The groups are shells around one centre, one inside the other: the same stretched ball of 5 dimensions in 8 sizes.
Some rows, each with its group after it:
[-32  -9  -2  -4   2 -13  13 -32  17 -35  -4   2   9   0 -32   9] => Z_697
[ 17  24 -20 -26 -55  36 -35  56  24  42 -11  14 -36 -39  13  10] => Z_32
[ 25  29   0 -20 -40   3   2  40  39  41 -31  29 -21 -20   7  13] => Z_515
[ 63  24  24 -53 -13   0 -60  93  28  67 -34  12 -26  -2  45 -12] => Z_339
[  3 -16   0 -19  39   5 -51  -9 -15 -11  26 -46  -6   3  21 -25] => Z_515
[  0 -15  -3   8 -19  35 -18  28 -38  -4  11   4  -3   0  14  -1] => Z_515
[-36   0  -6  10 -23  -9  44 -33  24 -31 -15  25   9  -6 -42  24] => Z_32
[-16 -38  16  38  27   5  25 -27 -63 -46  20  -4  31  37   2  -6] => Z_32
[ 10  20  21 -34 -37 -21   5  47  52  19 -54  50  -2   1 -20  19] => Z_697
[-59 -11 -56  52 -13  38  46 -97 -20 -50  52 -30 -10 -40 -27  15] => Z_989
[ 42  14  -2 -47  12  13 -79  45  17  44   6 -34 -34 -17  45 -24] => Z_989
[ 40  -8  44 -20  54 -39 -17  17  -4  10 -16  -9  16  43  31 -24] => Z_964
[-46 -32 -52  46  -3  68 -10 -58 -69 -47  74 -50 -12 -29   5  -5] => Z_339
[ 64  17  49 -30  22 -41  -6  53  24  47 -44  21   5  34  36 -12] => Z_964
[-45 -18 -60  18   2  57 -32 -63 -31 -37  71 -66 -27 -47   1  -9] => Z_697
[ -2 -15 -31  13  59  22 -35 -67 -33 -15  68 -87 -19 -17  38 -33] => Z_339
[ -34  -35  -20   65   49   14   48 -105  -63  -59   61  -48   18   10
    4  -11] => Z_339
[-26   6 -66 -25  -6  53 -77 -32  16  -1  57 -74 -54 -70   9 -13] => Z_989
[ 50  37  17 -45 -36  -9 -23  77  54  65 -49  35 -25 -12  21   7] => Z_246
[ -4 -27  11  29  66 -17  22 -66 -38 -36  32 -40  21  30  15 -21] => Z_964
[  0  13  -9   6 -68  31  17  42   5  17 -22  46 -12 -20  -9  26] => Z_246
[ 24   8   9 -31 -54  30 -44  94   2  35 -29  37 -17  -8  13   9] => Z_14
[ 10  -4  32  40  46 -51  89 -63  -4 -19 -12  11  34  43  -1   1] => Z_339
[ 20 -18  58 -11  -4 -23   6  67 -21  -6 -48  56  35  56   0   4] => Z_14
[-10 -19 -13  33 -11  39   7  -9 -52 -17  28  -7   0  -2  12   0] => Z_964
[-44 -24 -54  -6   5  59 -71 -36 -30 -37  67 -70 -29 -44   2 -15] => Z_14
[  7  15   0  -5  26 -30  23 -44  39   4  -4 -16  -5  -4   0  -3] => Z_964
[ 33  28   8 -66 -35   0 -63  82  57  51 -40  19 -30 -21  11   2] => Z_14
[ 39  24   4 -30 -23   8 -29  54  27  49 -21  10 -25 -15  27  -1] => Z_515
[  4 -21  51   8  43 -52  41 -15 -10 -31 -27  22  44  60  -9  -4] => Z_32
[  6  12  27 -21 -60  -9  17  70  31  14 -62  76   7  10 -25  29] => Z_246
[ 28  24  30   3 -30 -29  60  29  34  29 -56  62   9  16  -6  22] => Z_32
[ -7   7  26  18 -44 -22  77  15  18  -8 -53  77  24  21 -36  35] => Z_989
[-33 -20 -31   3  52   7 -26 -83 -10 -43  55 -74  -9 -16   0 -22] => Z_246
[  7 -20  -5   2  67   3 -35 -46 -32 -16  47 -70  -4   7  36 -35] => Z_14
[  1  25  -8 -18 -56   8   9  32  44  22 -33  39 -18 -26 -18  25] => Z_697
[ -7 -29  12  22  75 -21  11 -69 -35 -41  34 -48  22  31  14 -25] => Z_246
[-70 -22 -77  40  -7  67  -7 -96 -36 -56  83 -67 -25 -58 -17   1] => Z_989
[ -7  -8 -11  -8  48  -7 -24 -51   3 -18  31 -55  -7  -6  11 -21] => Z_515
[ 61  17  45 -25  18 -36  -2  49  22  45 -41  21   3  30  34 -10] => Z_697

New rows, each followed by its group:
[-19   2 -48 -27   9  34 -68 -30  15  -4  46 -68 -41 -51  10 -16] => Z_32
[-35  12 -35  -7  -8   1   7 -57  44 -19  12 -21 -19 -39 -29  11] => Z_14
[ -7 -20 -20  25  15  37 -14 -25 -50 -16  45 -38  -7  -8  24 -14] => Z_697
[ 11 -24  42  39  32 -26  59 -16 -46 -25 -10  22  41  56   8  -3] => Z_32
[-25 -31  -8  21 -22  45 -14  14 -59 -33  22   4   7   3  -3   4] => Z_989
[-26  -8 -12   2  54 -26  11 -87  18 -38  27 -49   3  -2 -13 -12] => Z_339
[-17   2  -8  10  27 -23  34 -67  22 -24   8 -20   3  -3 -15   1] => Z_697
[ 28  14 -14 -39 -30  38 -73  67   9  44   1 -11 -39 -31  33  -8] => Z_14
[ 44  30  23  -8 -20 -22  32  36  36  47 -44  40  -6   6  16  11] => Z_32
[-54  -7 -35  26 -12  13  37 -74   6 -46  24 -13  -2 -27 -39  17] => Z_32
[ 36  32  43 -39 -13 -57  25  45  72  36 -74  56   6  19 -10  14] => Z_989
[-33  18 -26  -1 -53  10  30 -16  44  -8 -16  28 -14 -36 -41  31] => Z_989
[ 45  -5  47  24  50 -41  49 -11 -23  10 -15   8  28  53  34 -14] => Z_989
[ -4   3 -16  43   4   6  58 -56 -11  -8  18  -8  -1  -8   4   7] => Z_246
[ 26  12  22  16 -17 -13  49  18   4  21 -31  40   8  16   9  13] => Z_515
[ -51  -34  -24   34   56    3   16 -110  -34  -72   58  -62   13    1
  -15  -13] => Z_989
[ 34  38 -15 -40 -47  20 -38  58  49  60 -22  11 -43 -41  19   7] => Z_989
[ 37  -2  22 -19  57 -25 -28  -4   1  15   6 -36  -1  21  39 -29] => Z_32
[ 17  -5   3   4 -22  29 -15  41 -29  14   1  10  -7   0  22  -1] => Z_697
[ 51  27  66 -45 -20 -60  19  85  60  44 -92  79  17  40  -4  15] => Z_989
[  5   7 -36 -29  21  26 -68 -19  14  14  41 -68 -41 -42  29 -23] => Z_246
[ 10 -16   6   6  61 -12 -11 -42 -23 -14  31 -49   5  17  28 -27] => Z_697
[ -58  -22  -61   40   12   46    5 -100  -34  -55   75  -65  -16  -40
  -12   -3] => Z_32
[-63 -10 -81  22  -2  57 -18 -98  -9 -44  78 -75 -36 -68 -16  -1] => Z_989
[ 16 -16  51  31   6 -29  66  14 -31 -14 -34  53  42  57  -1  10] => Z_32
[  0  -7   1 -28  39 -11 -43 -17  12 -10  14 -40  -7   0   9 -20] => Z_697
[ 27 -10  36 -33  30 -21 -40  39  -2   7 -17  -3   9  31  21 -19] => Z_697
[-23 -22 -45  -3   8  60 -72 -19 -41 -20  65 -67 -29 -36  22 -21] => Z_14
[-44 -25 -31 -15   6  33 -58 -25 -16 -43  40 -45 -13 -23 -13  -9] => Z_14
[ 65  26  69 -47 -29 -46   4 113  46  58 -92  83  12  40  12  11] => Z_989
[-29  -1  -8   4   4 -17  31 -49  26 -30  -3   0   5  -6 -31  11] => Z_697
[  9 -23  24 -24  12   6 -50  45 -27  -9  -4  -2   9  25  14 -14] => Z_246
[ 23  21  26 -26  10 -45  17   6  53  20 -40  19   2  12  -3   3] => Z_697
[ 58  28  35 -26  -4 -31   7  52  38  55 -47  31  -6  15  27  -1] => Z_964
[-17  14 -16   1 -63  19  23  17  24   3 -22  40 -12 -27 -27  29] => Z_964
[  8  25  15 -49 -52 -14 -15  66  63  26 -59  53 -11 -11 -23  22] => Z_989
[ 18   8 -24   4  27  14 -17 -35  -1  17  36 -52 -26 -24  36 -19] => Z_246
[-30 -40   2  45  55  -4  33 -79 -57 -62  42 -36  29  29  -1 -13] => Z_246
[ 11   4 -23  23  36   8  12 -61 -10   4  41 -52 -17 -16  31 -16] => Z_989
[-26   1 -57  17  23  29  -8 -89   1 -17  63 -74 -32 -49   9 -12] => Z_14
